The rows are grouped in 4 different ways at once. Each group adds its own fixed numbers to the row, and there is some noise. The rows also spread widely along 13 directions, which tell nothing about the answers.
In the rows, 128 means zero.
Known rows, each followed by its group in each grouping:
[123 129 137 135 147 122 121 136 139 151 137 118 116 138 137 156 102 144
 138 123 129  91 112 124 110 119 116  88 138 124  80 118 156 128 119 136
 135 131 127 125 125 106  98 118 134] -> pimid (0) R q_731
[191  80 134 130  81 152  84 137 167 172 163  42 130 161 126 154 116 134
 166 113 121 108  97 118 136  91 137 172 145  94  89  98 127 128  79 142
 131 139 151 114 126 116 120 119 163] -> Povip (1) U q_278
[130 133 127 133 131  72 168 112 140 141 129 103  98 133  99 108 110 162
 107 169  90 121 144 155  81 117 127 142 130 101 117 124 155  99 101  94
 132  97 126 128 135 106 145 124 149] -> Ropu (2) U q_153
[122 134 130 117  98 122 155 124 141 146 128 119 138 132 131 132 122 129
 114  91 136  97 117 130 142 129 152 115 144 111 127 119 146 136 138 127
 128 132 128 134 116 139 123 121 144] -> Ropu (0) W q_668
[118 138 102  97 153  95 156  97 156 135 123 156 154  99  87 127 112  99
 109 163 158 163 113 181 159 148 141 115 131 139 173 100 128 111 177  96
 153 101 134 112 131 121 102 133 105] -> pimid (1) R q_153
[134  91 134 139 134 141 114 137 125 117 129 102 112 115 159 136 131 167
 163 147 114 126 169 126 101  96 108 142 111  81  93 124 123 139 116 132
 123 138 127 132 123 105 131 133 134] -> Povip (2) F q_511
[ 89 120 127 122 145 126 142 136 114 129 138 148 119  89 148 143 162 149
 147 109 159 100 156 102 133 135 126  98 100  95 123 125 103 140 144 149
 141 153 127 132 125 120 129 130 113] -> Ropu (2) F q_278
[127 145 109 121  95  89 157 116 113 127 140 111 157 101 128 113 114 145
 122  97 137  94 141 117 100 129 152 130 137  98 153 142 146 122 111 122
 111  96 107 135 109 132 170 165 161] -> Ropu (2) J q_668
[ 89 162  85 121 144 118 130 119 107 104 129 190 126  92 137  98 125 116
 129 139 159 155 136 144 147 155  99 105 135 136 161 143 121 127 169 112
 137 128 108 120 150 118 148 125 115] -> pimid (0) L q_511
[120 123 132 148 144 142 129 128 129 110 126 134 133 139 140 138 139 135
 126 139 119 136 143 132 115 116 142 127 113 125 121 126 135 128 145 127
 122 123 127 140 108 138 118 127 116] -> Ropu (2) W q_731
[130 150 114 142 156 151 117 148 130  89 117 118 117 139 120 114 143 120
 131 140 120 134 142 123 123 133 113 119 125 140 153 139 117 136 134 139
 126 126 139 139 128 159 146 141 114] -> Ropu (0) J q_511
[ 78 143 123 101 122 114 167 127 117 122 103 179 147 102 152 116  83 132
 118 102 165 124 141 153 151 144 127  98 138 105 155 137 148 142 173 115
 131 125 111 114 124 121 131 124 127] -> pimid (2) L q_668
[143 122 116 122  96 126 128 125 133 147 155 100 105 143 126 112 162 123
 122 114 120 129 109 116 143 137 110 147 135 116 155 121  94 129 102 118
 138 146 136 142 148 139 163 104 155] -> Ropu (2) W q_668
[120 150 126 140 143 113 142 129 154 120 123 115 100 138 119 131 138 135
 123 125 123 108 120 136 137 121 142 115 136 126 134 127 138 124 140 150
 142 124 146 134 117 139  98 121 111] -> Ropu (0) F q_731
[113 140 149 128 125 117 124  99  95 135 133 163 159 125 117 148 131 106
  95 132 127 136 116 118 101 147 147 124 120 161 110 151 136 106 137 125
 101 103 106 129 117 135  89 145 124] -> Povip (2) F q_668
[125 104 135 111 128 130 117 124 121 118 119 145 152  99 138 156 100 124
 139 121 155 136 131 145 122 137 102 137 121 109 114 134 123 141 128 121
 110 124 106 113 126 113 105 145 121] -> Ropu (2) L q_668
[121 117 143 135 127 121 135 132 139 125 118 117 117 140 122 117 117 138
 129 157 113 127 148 128 132 125 137 128 126 116 105 128 147 120 134 130
 136 117 138 124 130 111 127 129 133] -> pimid (0) J q_668
[109  89 158  95 138 113 161 137 144 131 106 110 113 100 121 150 144 137
 120 126 138 108 144 122 130 138 126 122 102  87 122 119 112 143 122 145
 139 140 148 132 121 113 120 144 122] -> Povip (2) U q_668
[131 114 182 137 121 130  98 133 108 122 120 117 103 150 127 130 156 120
 133 125 107 115 124  83 142 138 160 144 120 141  69 163 150 104 106 181
 121 126 136 120 120 114 103 128 129] -> Ropu (1) W q_278
[123 135 122 135 109 131 123 115 119 122 138 133 162 132 129 116 143 113
 126 120 140 132 134 112 146 133 167 132 124 133 143 140 140 117 152 135
 125 110 128 133 111 140 142 144 139] -> pimid (2) W q_668
[120 110 150 112 141 100 139 134 144 147 129  97 120 118 118 124 124 130
 145 140 138  99 134 100 147 145 152  92 131  99 105 124 150 100 130 155
 158 115 147 115 129 103 139 145 142] -> Ropu (2) R q_511
[115 125 129 120 124 116 135 119 123 139 139 138 127 125 125 122 150 112
 113 130 124 124 119 105 141 143 161 124 130 133 130 130 128 113 136 133
 132 127 137 130 126 121 144 130 139] -> Povip (1) L q_731
[139 111 132  98 152 123 156 132 110 119 110 115 125 106 110 153 149 103
  87 116 129 125 125 118  83 159  94 132 109 131 174 122  79 150  90 116
 107 138 127 148 133 159 166 161 126] -> Ropu (2) J q_731
[117 157 114 148 163 149 106 132 162 124 147 129 154 153 117 147 138 112
 144 130 153 120 110 120 159 121 165  81 126 149 146 117 134 118 177 158
 154 113 155 133 105 156  84 128 101] -> Povip (2) R q_731
[115 109 105 130 119 151 137 129 139 113 134 135 148 104 141 138 150 136
 141 126 144 139 158 139 135 118 130 138 111  98 131 107 101 153 157 112
 123 146 126 143 118 127 136 132 118] -> Ropu (0) L q_668
[128 117 109 142 120 117 124 117 141 140 156 117 123 119 137 141 151 143
 141 127 133 117 128 124 116 108 143 138 117 103 112 115 122 125 121 131
 136 129 132 132 119 110 127 129 139] -> pimid (2) L q_731
[132 112 134 110 138 152 162 151 160  77  59 115 123 145 138 118  80 133
 120 127 123 148 156 177 149 112 122 151 138  99 193 130 133 162 147 122
 121 122 153 127 106 156 147 133 108] -> Povip (2) L q_731
[112 151 115 146 120 129 143 131 115 125 137 122 150 125 151 133 108 176
 136 105 129  91 157 124  70  98 125 103 124 100 121 128 149 148 126 105
 108 122 106 151 102 130 143 141 152] -> pimid (2) R q_668
[148 136 113 120 152 137 111 153 152 123 131  89 139 129 116 133 121 122
 147 113 148 100 118 106 134 133 116  97 134 112 165 127 122 134 112 149
 138 124 149 128 122 156 157 162 137] -> Povip (2) L q_511
[117 144 113 144 115 112 146 123 131 120 135 111 115 129 127 101 146 147
 125 138 110 119 150 125 113 118 159 132 130 110 121 133 145 114 139 129
 129 114 130 140 119 124 152 135 140] -> Ropu (0) U q_511
[124 141 155 159 162 146  85 139 123 112 120 141  96 171 129 132 100 140
 145 156 111 141 127 133 124 120  96 116 124 149  90 151 157 114 123 139
 131 119 127 110 136 120  81 101 112] -> pimid (2) W q_278
[128 124 137 141 142 151 112 122 132 105 112 137 120 157 135 138 120 122
 126 152 114 163 127 154 129 115 125 145 125 146 126 137 128 127 146 131
 120 116 131 129 118 132  88 110 107] -> Povip (2) R q_731
[142  74 152  93 103 176 122 155 117 138 119  95 176 132 136 139 140  90
 133 104 143 118 144  72 152 156 144 122 123 114 144 117  95 146 127 138
 117 147 149 141 123 155 198 157 153] -> Ropu (2) R q_668
[114 147 112 127 179  96 131 116 123 136 136 165 144 110 106 129  69 130
 124 171 137 137 129 153 111 154  88  80 142 133 117 120 161 103 146  80
 134  99 105 107 153 104 125 128 126] -> Ropu (0) W q_153
[131  89 146 111 116 120 125 117  99 159 148 122 159 105 136 157 108 137
 127 130 126 111 136 104  82 137 111 118 118 106  84 122 127 124  98 102
 104 125 104 134 131  99 142 149 163] -> Povip (2) R q_668

New rows, each followed by its group in each grouping:
[114 134 130 104 149 132 143 125 119 130 115 149 131 122 123 133 113 113
 105 133 134 142 121 145 120 147 103 107 124 135 150 123 114 133 140 112
 126 124 120 127 139 144 123 126 120] -> Povip (2) J q_511
[141 136 123 132 139 153 107 146 166 142 150  97 152 148 111 144 129 115
 148 117 149 113 106 116 167 128 137  94 137 126 143 103 127 130 146 135
 150 133 152 127 122 153 116 126 127] -> Ropu (1) W q_668
[141  98 118  91 126 136 148 134 130 145 124 111 172 112 123 135 111 108
 126 118 144 118 141 117 126 147 127 114 133 106 161 101 111 139 128 105
 122 128 135 134 128 146 194 151 148] -> Ropu (2) R q_153
[108 164 115 116 131 150 170 140 145  99  88 147 131 142 133 118 103 127
 101  94 139 126 129 171 150 132 114 108 147 126 192 126 132 164 167 110
 123 136 132 138 115 176 125 110 110] -> Ropu (0) W q_668
[139 166 131 125 129 142 133 153 128 110  97 103 115 155 136 109  85 128
 125  94 127 104 121 133 122 128 103 111 162 128 171 150 145 141 111 137
 116 121 133 126 126 174 150 133 137] -> Ropu (2) F q_511
[118 133  96  85 100 120 159 125 126 145 123 145 142  92 152 117  87 121
 125  80 169 119 114 155 151 145 103 115 158  93 177 116 116 148 139 102
 131 136 110 115 140 134 169 122 149] -> Ropu (2) L q_511
[159  72 122  88 104 144 113 122 136 147 129 118 153 103 153 169  96 117
 153 104 155 135 107 160 134 119  92 161 135  97 120 108 106 158 109 125
 117 142 123 115 129 114 106 122 132] -> Povip (2) R q_153
[136 144 104 130  92 118 119  89  94 150 156 148 106 140 126 102 157 105
  96 140 102 160 103 132 117 143 117 163 147 161 128 139 107 107 117 101
 115 126 108 137 158 128 144 101 149] -> Povip (0) F q_511
[116 131 108 126 116 133 129 109 122 140 145 158 152 124 142 124 131 119
 132 124 142 144 124 145 150 127 141 132 129 125 132 122 129 123 160 118
 134 126 118 125 124 131 123 107 126] -> Ropu (2) W q_153
[111 123 136 104 134  67 162 107 102  75  76 154 105  79 129 105 104 130
 108 142 124 139 149 149 123 161 126 154 139 116 142 173 157 113 123 143
 112  92 110 113 124  89 135 157 112] -> Ropu (0) R q_731
[115 148 160 118 112 121 156 134 120 134 100 129 139 158 141 120  85 132
 113  93 115  90 126 124 124 124 165 107 153 128 112 151 182 122 133 142
 113 105 127 124 102 141 126 126 145] -> Ropu (2) R q_153
[152  77 144  81 106 168 118 135 116 131 107 117 150 132 117 137 153  62
 112 114 141 146 117  95 174 173 138 152 128 143 162 123  79 140 123 145
 119 149 152 131 137 154 168 142 127] -> Povip (0) R q_278
[148 157  78 135 123  94 127 117 145 114 152  95 106 118 117 111 132 144
 142 117 135 120 112 138 121 120 113 143 148 112 183 133 119 121 102 130
 139 109 131 134 129 133 151 135 138] -> Ropu (2) R q_731
[110 182 104 150 130  96 129 104 120 124 146 151 115 148 122 100 108 136
 116 140 116 133 110 141 122 127 143 115 152 150 148 153 160  95 142 122
 133  87 116 128 128 126 117 111 132] -> Povip (2) R q_731
[135 145 140 137 128  90 138  94 151 119 118 128 112 161  81 114 145  93
  93 162 106 160 103 149 151 141 186 159 132 160 143 145 144  80 140 140
 136  79 146 118 117 138  92 132 113] -> Ropu (2) L q_731
[ 95 166 115 138 119 104 135 101  89 132 154 167 100  96 149 145 181 148
 112  80 134 101 110 120  71 124 119 125 107 130  95 152 113 135 110 142
 108 140  86 148 116 124  90 126 128] -> Ropu (2) L q_511
[114 145 127 137 126 125 125 117 114 139 140 149 102 137 122 132 130 130
 115 129 121 132 117 137 108 135 113 129 130 141 103 134 129 119 123 115
 120 129 112 127 144 120 107 103 123] -> Ropu (0) U q_278
[102 148 112 134 161 129 106 147 119 102 141 145 146  85 140 147 138 137
 171  93 179  83 135  93 140 140 129  81 114 115 126 146 131 139 142 182
 137 130 123 123 111 125 114 161 101] -> Ropu (0) J q_278
[ 82 162 152 157 135 159 140 148 149 104 117 132  99 170 150 127 159 158
 139 111 118 106 146 126 147  97 166 101 112 124 109 139 143 141 173 168
 145 140 152 150  92 151  72  95 102] -> Ropu (2) R q_668
[147 142 112 147 123 129 134 124 139 110 120 101 111 158 115 111 110 149
 120 156  90 146 146 160  93 111 102 154 143 126 142 127 132 129 113  85
 112 111 126 144 132 135 141 118 138] -> Ropu (0) R q_668
[107  86 144  96  97 143 184 133 152 164 113 119 149 126 154 133 100 148
 118 108 135 108 155 152 149 111 155 110 131  71 115  77 141 157 168  89
 139 157 136 131 113 117 145 105 152] -> pimid (1) W q_668
[130 112 139 146 153 173  85 145 115 129 140 143  84 179 127 118 122 123
 140 188  97 182 138 135 130 137  57 136 123 150 108 123  94 119 116  94
 135 147 129 120 182 125 131  72 120] -> Ropu (2) J q_278
[125 157 107 156 134 132  96 115 108 133 166 139 139 139 111 130 142 122
 122 150 123 147 119 117  87 132 104 125 117 159 128 135 118 112 121  98
 114 114 108 139 140 134 127 132 141] -> pimid (2) U q_668
[137 110 115 105  94 116 157 100 122 177 154 115 165 117 110 145 146 111
 101 102 145 109 120 114 108 136 168 125 121 120 143  96 106 125 123 102
 124 126 122 142 119 138 157 148 157] -> pimid (2) R q_278
[142 121 119 137 162 143 104 140 138  94 119 112 162 113 121 141 125 121
 149 143 143 119 145 111 127 130 137 108 119 121 136 132 142 128 142 151
 124 111 139 131 104 138 134 175 114] -> Povip (0) W q_511
[113 184 109 145 175 124 156 135 146  98 111 133  78 158 103 109 138 152
 106 151  99 138 136 167  97 120  86 114 124 145 176 131 116 135 128 103
 137 122 141 152 132 164 118 100 103] -> Ropu (2) R q_153
[125 102  86 103 105 167 125 139 130 121 131 132 146 103 172 115 107 128
 159 116 161 153 145 154 160 120  99 143 140  82 171 109 100 160 160 109
 133 149 125 122 138 128 174 115 134] -> Povip (2) U q_511
[117 152 120 143 106  89 119  82 101 128 150 157 101 115 123 113 171 116
 112 145 116 149 111 131 123 140 153 159 129 156  93 159 135  90 134 143
 124 106 106 124 135 106  85 122 123] -> Ropu (0) F q_511
[117 155 128 117 118 140 113 113  95 162 152 156 131 129 142 151 132 111
 110  90 139 119  80 124 101 139 108 104 137 164 100 126 122 134 123 117
 113 144  96 133 135 132  90 109 140] -> pimid (1) R q_511
[120 115 119 149  87 157 105 120 120 138 157 140 163 140 177 124 120 145
 171 119 130 131 149 129 144  89 172 144 132 108  77 128 154 125 162 134
 123 124 117 126 107 112 120 103 140] -> Ropu (2) R q_153
[138 144 130 135 117 122 146 135 146 145 131  99  99 166 120 114 121 140
 119 127  94 104 120 136 122 114 134 132 146 123 116 121 147 123 108 125
 136 126 143 134 135 139 137 102 147] -> Ropu (0) J q_153
[137 132 135 116 155 139 117 134 140 158 142 115 152 126 111 176 146 101
 118  99 150  87  87 100 124 145 131  73 123 142 114 109 122 134 128 147
 132 140 139 133 119 155  98 148 125] -> Povip (0) W q_511
[123 137 135 137 156 118 110 126 155  98 117 122 124 130 105 137 127 124
 148 156 144 144 126 144 154 131 131 125 120 131 136 141 134 113 149 157
 146 101 146 116 117 124  73 139  95] -> Ropu (2) R q_668
[162 132  91 162 129 151  82 127 140 149 187  93 147 147 132 154 150 130
 151 118 135 115 106 108 103 102 120 126 123 128 125 105 113 134 108 122
 128 134 129 145 121 146 134 131 150] -> pimid (2) W q_731
[135 105 136 107 110 136 147 139 151 148 116  99 125 134 130 120 144 111
 123 109 136 105 123 115 168 134 156 119 138 107 130 111 133 136 138 147
 150 145 154 128 125 136 150 127 144] -> pimid (0) W q_511
[149 120 110 150 166 140 102 118 154 151 175  96 133 138  98 158 172 129
 135 163 123 129 121 115  97 118 115 107  98 127 117  87  95 118 119 109
 143 130 142 148 132 141 116 136 130] -> Povip (2) W q_511
[114 116 118 128  65 132 173 107 105  95 104 131 100 131 162  88 157 164
 112 116  97 154 181 157 115  98 160 203 122  94 150 141 115 143 134 111
 108 133 119 153 108 127 168 105 135] -> Ropu (2) R q_278
[133 120 146 117 114 149 135 120 137 150 124 120 119 150 124 144 155 101
 106 119 123 137 109 136 141 129 140 133 126 140 124 111 101 129 140 130
 130 143 140 134 127 156  97 110 123] -> Ropu (2) F q_511
[166 118 123 147 110 127  96 121 150 137 142  87  75 182 130 113  96 142
 146 165  85 160 109 164 129 104  86 175 160 122 114 124 130 109  88 107
 136 117 136 116 158 106 121  78 147] -> Ropu (2) R q_731
[162 125 108 150  80 138  88 117 112 150 170 109 103 163 150 116 133 130
 136 115 101 139 102 121 109 111 102 176 152 131 110 137 113 120  78 112
 108 135 113 134 151 125 157  93 171] -> Ropu (2) L q_731
[ 71 134 152 104 150 127 164 146 141 141 109 166 122 118 139 132 101 129
 127 120 154 102 134 135 174 151 129  60 129 108 108 118 147 135 182 137
 157 139 134 115 137 118  96 103 111] -> Ropu (0) J q_668
[116 166 103 128 108 129 133 121 140 131 143 131  99 142 138 100 136 133
 129 107 126 129 101 149 157 116 133 130 149 128 154 130 130 130 143 142
 148 131 134 127 131 140 113  92 130] -> Povip (1) J q_511
[127 115 128 128 119 149 114 131 128 105 117 136 110 128 131 127 159 112
 128 131 129 153 131 130 148 136 113 158 118 134 132 140 102 145 130 138
 125 147 135 129 133 129 123 124 116] -> pimid (0) L q_668
[112  97 110 118 122 175 103 120 138 141 142 163 159 151 129 100 104  96
 141 195 132 215 140 159 208 146 121 131 142 139 150  95 104 114 204  72
 152 133 140 113 163 114 144  80 127] -> Povip (1) R q_668
[137 110 135 112 112 116 173 123 149 138 115 103 103 136 126 130 148 143
 108 113 108 117 131 153 120 112 136 154 121  95 133 111 119 143 112 121
 131 141 142 140 118 139 129 108 134] -> Ropu (2) W q_153
[148 123 127 129 150 115 122 124 144 127 123 101 125 125 101 133 119 125
 127 160 121 126 131 132 116 130 121 122 133 123 129 122 135 111 119 125
 130 108 138 124 129 127 126 154 128] -> Povip (0) F q_511
[112 146  79 158 109 110  98  95 100 110 161 179 183  95 148 107  83 143
 159 158 151 156 156 147 116 121 137 137 140 119 111 148 168 106 166  90
 110  86  79 110 125  84 139 150 141] -> pimid (0) L q_668
[115 143 168 135 135 194 111 160 123 131 116 133 134 193 138 150 130 108
 112  99 113 118 112 104 125 128 125  96 122 163 116 136 122 149 134 137
 110 150 142 145 119 179 107 107 126] -> Povip (2) L q_668
[110 139 139 117 142 127 151 131 127 124 105 147 105 152 124 108  95 113
 101 146 114 148 125 150 144 149 115 115 145 140 152 133 135 118 144 113
 136 117 133 119 147 140 137 102 125] -> Ropu (2) J q_731
